The rows of a group lie close to one hidden flat surface of 11 dimensions, which passes through zero. Surfaces can cross.
Some rows, each with its group after it:
[ 16.4  -4.1 -10.7 -17.3  19.6  21.9  -6.8  10.8 -10.8  42.0 -28.4 -28.6
 -18.9  32.1   5.8 -81.2 -11.2  -6.6  16.5] -> nufaz
[ -5.6 -25.7  27.4   8.0  30.9 -28.9  18.9  34.2  -4.9 -36.5  -4.7  -5.3
  -3.8 -21.1  49.0  62.9 -29.9   8.2   9.9] -> fosi
[  5.0  29.8  -3.5  -3.3 -22.5   8.7  -3.7 -18.7  12.1  -7.6   2.3   3.0
 -15.0   2.3 -16.4   4.5  21.8   1.7   3.3] -> Nir
[-28.4   9.8  -8.8 -17.5  -4.6 -17.0  -7.9 -12.1   0.4  -9.2   4.8 -26.0
  -7.7   7.7  10.2  -2.5  -3.8  20.9   8.2] -> fosi
[ 30.2 -13.7  19.7 -10.6 -20.8  -8.6  -2.3  51.1 -26.7  -0.5 -15.6 -20.8
   0.5  15.0  39.1  12.8  21.9  12.3 -23.4] -> fifak
[ 12.7 -11.6 -26.3 -30.4   8.2 -28.7  -6.5 -20.1  -2.7  11.9  13.7 -11.9
 -16.8 -30.4 -50.4 -18.4  10.2 -19.6  20.6] -> fifak
[-13.0 -31.3  18.3   2.2  -1.6 -20.2  -4.5   5.1   8.7  23.5  22.3  -2.3
  -1.3  21.1   2.9   9.4 -30.8   3.9  25.3] -> zuv
[ -2.8  -3.0  19.1 -50.7  -9.8   4.8 -16.7  10.5  -7.7 -18.7 -23.0 -10.3
  25.9 -17.6   1.2   7.7 -24.6  -3.8  -6.2] -> zuv
[ 10.0 -16.7 -15.4 -11.5   7.3 -28.6  -2.8  -4.1 -10.3  16.9  -1.0 -32.7
 -14.4   0.4  -6.3  -1.2  25.0  -5.8   6.7] -> Nir
[ -6.8  41.8 -26.3  14.1  -4.3  -1.9 -15.7  17.2  -6.2 -27.3   7.2  31.6
  23.2  -1.4 -11.7  19.0   7.3  29.2 -12.9] -> Nir
[  7.3 -13.4  -8.8   2.4   0.9 -31.3  -3.7   6.2   3.1   3.0   5.3 -17.2
  -9.8  27.4  -4.0 -26.0  16.9   9.9   4.5] -> fifak
[ 54.1   7.0 -12.9   9.5  -3.5   7.0 -16.5  16.9   5.9 -39.5 -10.1 -19.4
  15.6 -17.3  18.3  37.6  -1.0  23.7  10.4] -> fifak
[ 11.5  27.0 -16.6 -20.2 -29.0  -7.0  -0.8 -32.4   8.7  16.7   0.4 -15.7
 -53.4   5.8 -32.8 -24.8  74.0  -2.3   4.9] -> Nir
[-27.0  23.9   3.1 -10.6   0.7 -15.1  19.8  27.3  13.8 -53.9   9.3  36.9
  -1.5  -4.9 -15.9  -3.5  52.6  31.2 -33.1] -> fosi
[ 10.3 -25.3   9.2 -12.2 -43.4 -20.1 -14.4 -17.0 -23.7  14.8 -26.9 -21.5
  -7.7 -25.7  39.4  25.8  25.0   8.4 -35.3] -> nufaz
[-19.0  -2.0   5.4  -1.3  33.1  -6.7   6.1  24.0   3.2 -10.8 -12.9   9.8
  13.4  16.4  -0.8   4.9 -10.7  -8.4   2.2] -> Nir
[  2.5   6.9  15.5 -32.9 -25.8 -12.0   6.1 -21.0  -1.7  -7.7  -4.1 -12.2
 -16.4  -5.7 -16.6  -1.5  28.2  -0.8 -11.1] -> Nir
[ 20.3  -7.1 -11.4  20.2  19.9 -19.8   1.4 -10.5  16.8 -28.7 -11.8   1.6
  16.4  -2.4 -12.5  19.8   9.3  -8.7  -3.9] -> fosi
[-15.3 -15.9   9.8 -16.8  23.2 -10.9  24.5 -10.9 -15.6  15.4  -0.4 -40.5
 -31.9  -0.5  18.9  -9.2  -3.6   4.0  11.7] -> fosi
[-13.8 -26.8 -12.2 -20.0  -8.1 -39.0 -10.0 -20.0 -11.6  18.8  23.5 -12.3
 -16.1 -15.0 -15.5 -29.3 -17.1 -21.4   9.0] -> nufaz
[ 15.2   9.2  26.7  -5.7   5.5  29.8   5.8  31.5  -9.2   9.3 -16.6  17.8
  13.8  22.4  -0.6  -2.3 -15.7  -2.9  -4.9] -> zuv
[ -9.8   7.2  10.2   6.8   1.4 -26.2  13.7  15.6 -19.6 -15.7   7.3 -25.1
  12.6  37.9  26.3  28.7  17.6  59.0 -17.0] -> zuv
[  4.6 -20.2 -19.8   4.0   9.3 -18.5 -14.1  -0.5   8.5  15.9  -8.9  13.7
  20.8   4.1 -26.0 -22.0  31.9  47.8 -18.0] -> zuv
[-11.3  21.2  21.8  -5.0 -11.7  32.5  23.3   4.8  11.5   1.4  21.7  34.1
   0.6  16.1 -29.4 -26.5   8.7  26.3 -12.6] -> Nir
[ 18.5  27.3 -12.0 -17.4 -35.4 -36.7  -7.8 -32.0  25.3 -52.8  28.5 -34.0
 -30.6  10.8 -22.9   1.3  18.9  17.0  28.6] -> fifak
[-20.4  59.2 -23.8  14.0  -5.9  12.9 -25.3  31.5   9.5  -3.3   4.5  62.8
   5.6  14.8 -33.9  12.3  -0.7 -44.6  13.6] -> fosi
[ -5.0 -13.0  -7.7  27.8  -6.7   6.3  -2.6 -16.2   0.3  22.6  15.7   8.5
 -36.0 -26.1  30.2 -17.3 -36.4  12.2  23.6] -> zuv
[  8.9  -4.3  -1.0 -12.1 -10.1  14.6  15.6 -35.6  -0.5 -31.5  19.3 -34.1
   9.5 -39.7  -0.7   6.0   3.2  -9.1 -12.9] -> zuv
[  5.3   2.8   9.0  14.5   7.6   8.0  22.3   7.4 -22.7  18.8   8.1 -23.5
 -26.2  13.3  27.7   0.2  -8.8 -30.6   6.7] -> zuv
[ 22.4  -6.0  31.2  13.4 -13.1  57.6   7.7 -30.6  46.5  -5.3  17.6  32.1
  31.7   4.5 -38.3  -3.0 -28.8  -4.1  11.3] -> nufaz
[ -5.3  18.9   4.9 -20.9   8.2   3.9  -9.5  17.8 -16.3 -39.8 -28.9 -14.5
  16.4 -14.1  35.8  25.4 -30.3   5.2  -4.7] -> zuv
[-24.4   7.6   1.1  -1.4 -24.0  -0.5   5.6   0.1 -14.3   8.8  39.2   8.4
   2.1  -9.6  -3.0  18.8   8.1  22.4 -10.3] -> nufaz
[ 12.0 -11.9  35.6 -37.1  -2.0   9.5  14.9  14.0   7.7 -11.1  -3.1 -12.7
 -10.4 -11.9  -9.0  10.8   2.5 -28.5  10.1] -> nufaz
[ 21.9   3.7 -13.9  33.0  14.9  12.3  21.9 -16.1 -22.2 -14.9   8.8 -31.6
  16.0  -5.4  26.1   9.3   7.0  12.5 -25.2] -> Nir
[-25.1   6.2  13.4 -47.4 -22.1 -32.3  -8.6   8.0 -23.0   3.5 -11.9 -20.2
 -25.3  -0.1  12.0   8.1   6.8  -3.9  -3.7] -> zuv
[ 12.3 -13.1  -0.7  15.5 -11.3   7.2 -20.4   6.4  18.3   0.2  16.1  38.7
  20.6 -20.1 -14.9  18.1 -31.4  -7.5  16.8] -> Nir
[ -1.7 -31.2  23.8   0.4  13.3 -16.1  -4.6  42.0 -17.4  15.4  11.0   9.5
  29.7  20.8  10.7  16.2 -52.8  13.1   8.9] -> nufaz
[-19.0  33.2   9.0 -28.7  -5.3  29.1 -10.4  12.8  15.9 -20.7  -1.7  19.8
  30.2   7.2 -28.4   0.9  -8.2  10.5  -0.9] -> zuv
[ -8.3  29.7  -2.6 -12.5  -0.2  -4.0   0.5  -6.4   8.2 -11.3  30.0 -51.1
   9.1  62.1 -18.6  -7.2  -9.6   1.1  27.2] -> fifak
[  9.3 -25.9   2.9 -16.3  16.8 -14.9   5.3  13.5 -14.8  -4.5  -6.8  -7.1
  15.1 -11.7  -4.4  -2.8   3.6  10.7 -14.7] -> zuv
[-27.2   2.1  -0.6   2.1  59.6  -0.3  16.3  19.8   9.7 -21.3  -5.1 -28.4
  11.1  22.2  16.1  11.8 -20.2  37.1  24.6] -> nufaz
[-21.7  -0.6   4.2  -1.4  14.2  26.2  -0.3   3.4   5.7  25.9  -8.0  -5.7
   6.8  21.9   5.5 -26.5 -19.2  -7.1   8.9] -> Nir
[-10.7  21.9 -10.1  -2.7   4.3  -4.8  -8.1  23.1  -8.7  -5.8 -26.3   6.6
 -10.3   5.4  17.5  -3.6  14.5   1.7  -7.6] -> fosi
[-38.7  36.5  -4.3  18.8  31.3  51.9  24.2  -9.0  24.5  20.6  19.6  15.7
 -26.3  16.6 -12.5 -18.9  -5.0  -1.9  33.5] -> fosi
[  4.0 -25.6   9.7  -9.6   4.2  -8.0   2.6  15.3 -28.0  16.1 -23.5  -0.4
  -3.5 -27.2  27.0  12.3   5.2 -16.7 -25.4] -> fifak
[ 19.0  19.0 -24.5  30.9   6.6  58.7 -16.2   4.4  15.8  23.3   4.0 -12.0
  31.3  40.6   1.1 -26.2 -11.8  18.0  15.5] -> fifak
[-19.2  -5.2  31.5 -14.2  34.6  -7.5  41.5  -9.9  18.7 -17.2  11.2  -7.6
 -19.9  13.2 -16.9   7.0  -1.7  26.7  19.6] -> fosi
[  5.3 -10.8  15.2 -16.4   8.5  -3.4   2.9  -7.3  29.1  -8.8 -17.5  11.6
 -10.8  -7.7 -22.6  -4.8  11.7  17.2  11.9] -> fosi
[ 13.6 -13.1  17.0 -12.0  21.3 -10.9  -9.1  28.6 -10.9  34.0 -14.8  13.3
  -7.5  10.7 -12.7  18.6 -34.6 -39.6  35.8] -> fosi
[ -2.5  -3.8   8.1  -8.6  -5.2  -4.7   4.7   2.7  -5.7   0.8  17.5  -0.8
  -2.3  -0.9  -6.8  -3.1 -12.9  -3.0   6.4] -> nufaz
[ 10.8   5.2  -4.2  20.6   3.5  23.2 -23.5  24.8   0.4  17.2 -26.7  17.7
  20.8  24.2  15.3   2.6 -23.7  -2.9   3.0] -> nufaz
[ 29.2 -14.3   1.7  16.2   3.4   0.7  -0.8  -1.6  17.7   3.0 -10.7  37.8
  10.0  -1.3 -39.9 -16.6  24.7 -19.4 -16.3] -> nufaz
[ 13.3  -0.7 -36.5  35.3  14.8  27.9 -10.1  -5.9  14.1   1.9 -24.4 -13.7
  21.9  -7.3  12.4   3.2  37.1 -54.2 -21.1] -> fifak
[ -4.1  -3.0   0.4  -2.2 -14.9  -4.3   5.0  -7.6   0.9   5.4  18.0   4.9
 -24.9 -16.0  -2.8  -8.5   8.2  -1.7   4.1] -> Nir
[-18.3 -13.5 -22.0  12.9  46.6  -5.6  26.3  -0.2   1.1  -9.1   7.5 -33.4
  14.8 -19.2   9.6  31.8  50.6  47.5 -15.1] -> nufaz
[-28.5  22.0 -21.8  -7.7  11.6  -2.8 -18.7  46.4 -20.2  33.4 -22.7  62.4
 -28.1 -28.2  -5.9  -6.9  15.9 -27.2   0.3] -> fifak
[  2.7  27.7  18.9 -26.8 -43.3  23.9   5.3  -1.6 -12.0  -6.8  28.6  -8.4
 -23.1 -12.0   1.9   1.4 -16.2 -25.0  12.9] -> nufaz
[ 24.1 -26.3 -15.2   9.8  20.1   1.1  10.3   8.7 -35.0  56.7  10.7  -9.0
  11.8  10.5 -27.9 -39.3  12.9 -35.9 -16.0] -> fosi
[-13.1 -27.6  27.5  22.0  10.7   7.8  51.4  25.0  -3.6 -22.2  63.9  24.4
  14.4 -29.6  -0.6  25.8   4.1  -0.9 -24.8] -> fosi
[ 48.3   3.2 -25.3  52.3 -14.6   4.7  -4.1   0.8  16.6 -13.3  30.0  52.0
  -5.6 -35.9 -15.5  12.3  17.5   9.4   1.9] -> Nir
[-18.4   0.0  30.9 -50.6 -16.0   1.7  11.4 -28.3 -13.0   7.7 -38.3 -50.2
 -16.8  16.1  19.7 -23.8  13.0 -10.5 -19.0] -> Nir
[-40.6  52.3  12.8  -9.7 -45.5   9.8   5.1 -36.5  20.2 -25.1  24.3  -9.3
 -25.0  29.6   5.8  -1.6   0.2   2.4  11.0] -> fifak
[-24.6  -1.3   4.1  15.9  32.5 -33.0   8.9  -3.7  13.5 -21.6   1.8  41.3
  -3.7   3.8 -11.7   8.4 -30.8  23.9  12.0] -> fifak
[  5.9 -12.3  18.6   2.9  -1.2  -5.2  15.1  11.0  -2.7  17.5   8.9  25.9
 -11.7   5.1 -13.4 -10.7   4.8  14.1  -3.7] -> zuv
[-12.8 -22.0  14.9  38.8  10.0 -11.0  18.0 -34.2  28.1  -5.5  -3.3  50.9
  -2.6   0.3 -10.4 -17.0   4.4   6.8 -20.2] -> fifak

New rows. What belongs after each?
[ -3.9  13.8  48.7 -10.0 -16.2  18.8  32.8 -14.6  15.4 -26.1  -4.4   9.1
 -19.3  10.7   3.0   1.6   8.2   1.7 -10.1] -> Nir
[ 22.2  -7.6   1.7   9.4 -18.1  36.6  -1.6 -22.6  -5.7   8.1 -26.5   4.6
   5.3 -43.4  20.7  11.0  13.2 -27.7 -29.5] -> fifak
[ -0.7   7.3   7.7  -6.8   1.4  15.2  13.8 -25.6   4.4  16.3  -5.3  -5.5
 -38.6 -13.5  -8.6  -0.9  -0.9 -36.1  20.4] -> fosi
[  8.3 -29.7 -18.1 -15.2   2.3   9.3   2.5  -2.8  -1.8  51.9  25.7  -2.8
  -8.4 -18.6 -46.2 -50.9  22.8 -38.5   5.4] -> nufaz
[ 11.4  -5.4 -15.9   7.8  14.0 -13.0 -10.3 -11.8  -7.1   9.6 -18.1 -12.5
   1.3   6.7   4.7  -7.8 -10.3  -4.9   3.7] -> fifak
[  8.6  -3.4  30.5 -24.0   3.5  12.7   4.8  32.0  -0.6  13.6  -9.6  15.4
  -3.5  30.3 -14.1 -33.7 -19.0  -4.4  10.5] -> nufaz
[ 49.0 -22.9  19.3   8.1  -3.9  40.1  10.7 -20.1  14.4  -1.8  -4.0   7.3
  14.2 -26.1 -17.8  -7.2 -17.3 -51.9  -2.7] -> zuv
[-10.9  17.3 -26.3  21.0   6.2 -31.8 -18.4  33.9 -11.2  -7.3 -13.9  31.3
   4.2  -7.6   5.8  38.6  31.0 -22.5 -15.1] -> nufaz
[  1.5  11.0 -18.7  -1.2  10.0  44.0  -7.7 -34.9   4.3  21.5  -0.3   8.1
  13.6 -31.8 -25.4  -7.1 -21.6 -15.7  14.0] -> fifak
[-26.2   3.9 -13.2  -1.3  -7.1 -23.6 -11.9 -11.6  -0.4   4.7  -4.7   5.5
  -9.2  -5.1   3.8   2.3  11.6   3.0  -4.6] -> nufaz
[-28.1  21.8  -4.9  -8.7  14.2  16.2  -8.0  33.7  -7.7   9.0  -2.9   6.5
   8.2  20.5   7.9  -5.8 -25.2   8.6  14.2] -> zuv
[ 16.3  -1.0  13.4 -18.7   1.3   0.7   6.8  -6.8  -1.3   1.6  19.4   4.1
   5.8   6.0 -34.3  -8.3 -23.7  24.2  17.8] -> fifak
[  1.7  -9.3   1.6  -8.1  -7.2 -17.3   3.6 -17.5   2.2  -3.9   8.3 -22.6
  -7.5   1.5  -5.8  -5.8   6.1  -5.3  -1.9] -> fifak
[ 34.3 -12.9  46.9 -15.3  -1.3 -25.4  20.8   5.1 -20.7 -21.0  -5.0  -8.0
  11.9  20.6  -6.1  23.1 -21.7  19.6  -9.7] -> fifak
[ -7.0  15.5 -27.2 -12.1  27.2 -30.1  -2.3  23.7 -19.6 -11.3 -17.2 -23.8
 -27.3   2.4  15.0 -12.8  11.4 -21.9  11.3] -> nufaz
[ 32.4 -34.0   0.3  54.8  24.3  12.6  38.3 -10.9  -7.5  11.3  34.0  -3.5
   3.5  -2.1  10.5 -11.1   1.3  37.8 -11.1] -> zuv
[ 53.8 -16.0 -12.3  -4.1 -14.1 -38.2 -26.8  -0.7  -4.2 -17.7 -37.5   4.0
  24.3  -3.0 -19.3   2.5  26.8 -13.0 -30.7] -> fosi
[-11.8  -2.3 -18.3  21.9  48.4  -1.0  27.3   0.8  10.7   8.6 -14.4  -1.3
 -34.2   6.3  -5.4 -42.0  45.8 -39.6  -2.1] -> Nir
[  6.2  11.4   5.2  -0.9  14.4   0.8   8.1  -5.6  11.0 -26.6   8.9   1.4
  13.9  -3.9 -18.2  25.9 -16.2   1.0  13.8] -> fifak
[  0.4  -1.4  16.0 -16.3 -23.5  17.6  10.4  13.8   9.3  -0.8  27.3   6.2
  -0.5  -8.2 -20.2  -1.4  29.3  -6.6  -8.8] -> fifak
[ 18.8  21.7  30.7 -11.6 -31.1 -35.9   8.7  37.4 -39.4 -24.3  -5.6  28.3
 -20.5  21.3   9.6   0.1   5.3  11.2 -28.2] -> nufaz
[-28.2  12.4 -25.2  -9.2  21.7  21.4   5.3  -1.4   9.3   4.5  39.4 -27.7
  -4.8 -16.8 -12.1   0.8 -14.4 -24.1  38.2] -> nufaz
[-28.0   9.7 -25.2  21.0  17.0  15.9 -11.6  23.9   4.6  -8.5 -18.4  -2.1
  11.6 -17.2  38.8  27.0  10.0 -24.5  -5.9] -> fifak
[  1.9  -9.5   9.0 -14.2  -9.3 -29.6  -2.2 -10.8  29.7 -23.2   7.9  -0.2
  26.0  15.8 -50.6  25.3  41.4 -16.2  -8.5] -> zuv
[ -8.6   9.8  25.2   4.8   3.2  16.1  -1.3  12.6  17.3  -4.2   0.2   6.0
   7.2  24.8   8.3  26.2 -35.1   1.9  27.3] -> Nir
[-29.8   8.4 -10.8 -13.0  -6.0  17.5  -3.0 -33.5  10.5  -0.8  15.9   4.8
  18.4 -21.9 -24.8  -6.6 -11.6 -36.5  -5.2] -> Nir
[ 14.6   7.2  14.3 -10.4   6.0  34.9   9.2  16.9   0.0   5.3 -18.0 -12.2
  -1.2  12.5  10.7  -5.4   7.1   7.1  -0.1] -> nufaz
[-26.4  17.0 -16.0   5.3  -2.5  15.1   8.6 -16.8   7.3   1.5  34.8 -20.1
   2.4   9.1  -1.6  -7.0  -2.1  13.6   9.3] -> zuv
[ 26.7 -23.3   4.3   6.2   8.5 -36.2  -7.6  -2.9   4.9  -0.8  -7.1  27.8
   3.2  16.2 -30.4 -40.3 -25.5 -21.1   0.1] -> nufaz
[-17.7  24.3   3.5 -24.2  39.7 -40.7  -0.9  23.9 -43.9  -4.5 -41.7  21.7
  -4.0  -7.3  -8.5  38.9 -30.2 -44.9   2.9] -> fifak
[ -0.3   1.0  -2.3  -6.2  -5.0  12.7 -13.8  -3.3   8.3  -5.4  -9.7  -1.4
  19.6   0.4  -2.9  -0.1 -10.2   7.0  -0.4] -> zuv
[ 42.3 -24.4 -16.7  17.0  29.0  28.3   8.3  -8.8  14.5 -22.2  -8.3  22.2
  29.3 -53.1 -25.8 -17.7  -3.1 -11.0 -16.4] -> zuv
[-13.1  19.2 -35.7  -9.8 -12.8  29.5   6.2 -30.6 -18.2  32.0  16.4 -26.3
 -21.7 -12.9  -9.2 -55.2  41.6   8.0 -17.7] -> zuv
[ 11.2  -7.5   5.0 -14.4   5.2 -18.8  -0.8   5.7 -22.6   1.2 -28.5 -28.1
  -7.0   9.4  25.7  -4.4   3.4  13.0 -10.2] -> fosi
[ -3.5  -2.6 -11.9  15.2   0.3 -51.1 -11.6 -13.3  -2.7 -23.1 -12.3  17.7
  -1.4  -0.6   4.5  11.5  -5.9   0.2 -12.0] -> nufaz
[ -1.8  29.4  -2.3  -6.2 -17.7  17.3   1.6 -13.1  -0.3 -18.9   4.0 -15.8
 -16.7 -10.9  16.8  10.7  -0.9 -10.3   6.5] -> nufaz
[-26.1 -10.5 -13.5  22.7  14.1   1.8  10.0 -19.4  22.1 -10.8  54.1 -18.9
  20.7   2.9  -4.0   7.7 -18.0  34.3  17.8] -> zuv
[ 11.1  20.8 -20.0  21.4   7.5  21.5 -13.9  31.8 -12.7  12.4  -0.6   9.2
   6.9  14.6   7.1  -3.3 -10.0 -21.3   8.1] -> nufaz
[ 10.0   7.1  -4.0   3.3 -14.8  24.0  -9.7 -43.4  -6.3  17.4 -12.6 -16.9
  -1.2  -1.4  11.8 -16.1 -23.9   2.4   2.5] -> fifak
[  0.8 -13.2  -6.0  21.5  17.1 -18.9  -6.5 -17.6  -2.9  -6.5 -20.8  -8.7
  12.8  22.6  21.2 -14.3 -27.1  37.5  -3.0] -> nufaz
[  6.3  15.5  26.3 -26.6 -41.9   7.8  14.6 -35.2   4.5 -36.4   7.9 -14.5
 -14.6 -23.5  -4.0  21.4  12.1 -21.1 -12.3] -> zuv
[-19.9   3.1   1.6 -39.3  -4.6 -28.1   0.6  -8.2 -16.0  25.7  24.4 -15.8
 -11.4  19.3 -40.2 -13.9  -4.8 -16.0  16.5] -> fosi
[-15.2  13.0 -17.4  13.1   4.6 -13.6 -18.8  -9.3   7.2   0.7  -3.4  18.7
  -3.2  17.4  -7.1 -21.0 -22.9  -3.2  12.6] -> nufaz
[ 36.6  -0.3 -21.6  33.0  -2.5 -26.6 -39.7   9.8  10.0 -23.1 -51.0   6.7
 -13.6 -15.5  47.2  40.1 -12.0 -17.4  16.5] -> Nir
[ 11.3 -25.8 -35.5  27.6  31.4 -23.2   3.5 -15.9  -6.5 -15.3   5.2 -59.1
  26.4  -4.9  25.1  16.0   9.6   8.6 -11.3] -> zuv
[ 12.2 -23.0  11.7 -14.9 -20.6  -9.5  12.8 -29.2  -8.6  -6.7  -8.6 -13.3
 -21.5 -32.9   7.3 -18.9  19.8 -14.9 -25.5] -> Nir
[ -2.9  58.8 -52.0  12.6 -12.2  21.4   5.1  19.9 -38.4  -7.3  42.2 -20.8
 -25.5 -30.8  15.6  26.5  41.5 -25.8  -2.4] -> nufaz
[  8.7  -4.3  -5.2  25.7   2.6  -4.2   5.8 -10.6  -0.9   2.0   4.6   0.9
 -18.0  -4.5  13.2   3.4   2.1  -7.2   5.2] -> zuv
[ 21.2 -11.4  -1.8   4.2  14.1  -2.2  -3.6 -15.8  22.5 -18.1 -31.9  -4.7
   1.3 -12.7  -3.5  11.1  11.6 -25.6   2.5] -> nufaz
[ 16.1 -29.7 -10.9  19.6  24.7  30.0 -18.1   4.6   9.2  39.1 -35.7   2.7
  25.9  15.7   5.8 -40.8 -17.5 -14.1  -3.7] -> Nir
[-18.9 -20.4  32.8   0.1   4.2 -17.9   0.2 -14.3  35.4 -22.4 -18.1  26.7
  22.4   6.4  -3.5  38.7 -10.2  24.8  -4.5] -> nufaz
[-58.7  34.9 -42.8   8.5   2.6  -7.6  -5.8   7.5 -27.5 -22.9  18.9   6.2
  -9.7 -32.0  38.0  -4.7 -14.1  -5.6 -10.3] -> Nir
[-19.4   1.3  -5.1 -22.1  -8.7 -24.0  -1.5   8.4   4.7  13.1  26.3  25.6
 -34.4  -6.4 -31.0 -30.2   9.9  19.3  18.3] -> fifak
[-11.8  12.6 -10.7   0.9 -11.2   3.8  -9.6 -21.8  -0.8  16.6 -15.7  -2.6
 -16.9  14.7   6.1 -39.8   9.7  19.0  -5.4] -> nufaz
[-24.3  -0.2  -7.3 -22.5 -13.4  27.2   5.9   0.8 -17.6  34.7  44.0 -35.3
  -9.2 -17.3   7.7  -3.7  -0.3   5.2  13.6] -> nufaz
[ -1.2   9.0  -1.2   3.2 -21.5  20.4 -11.4   0.6 -14.5  11.5 -22.7 -10.4
  -8.0 -10.5  38.5   5.1   9.3 -16.5 -18.8] -> fifak
[-28.7  18.9  10.3 -32.5  17.0  -9.1  12.3  -3.6  29.2 -18.7  -6.9  11.5
 -19.5  18.4 -37.0 -20.4  25.3  34.6  15.6] -> fosi
[-10.0  18.6  -3.3  -6.6 -10.0  43.5  -3.0   8.2   2.1  20.3  10.0   1.2
   8.5  -2.1  -2.5  -4.0   5.1 -12.6   1.5] -> fifak
[-24.5  -5.6 -11.4  -6.9  29.3 -19.3  13.2 -10.5  17.3  -4.7  11.2  -9.8
 -15.2  -4.5 -19.3  -5.9   9.5  -1.0  16.2] -> fosi
[ 17.4 -30.2  12.4  34.3 -17.5   1.3  13.6 -32.0  25.6 -15.6  -2.9   7.1
   1.3 -10.8  13.8  -8.0  29.2   2.5 -32.0] -> fifak
[ 24.3 -15.9  12.3  16.0  10.2   7.3   1.9 -26.9  34.7 -25.1 -19.7  -1.7
   0.5 -18.6   7.6  29.2  -9.5   5.2  14.7] -> fosi
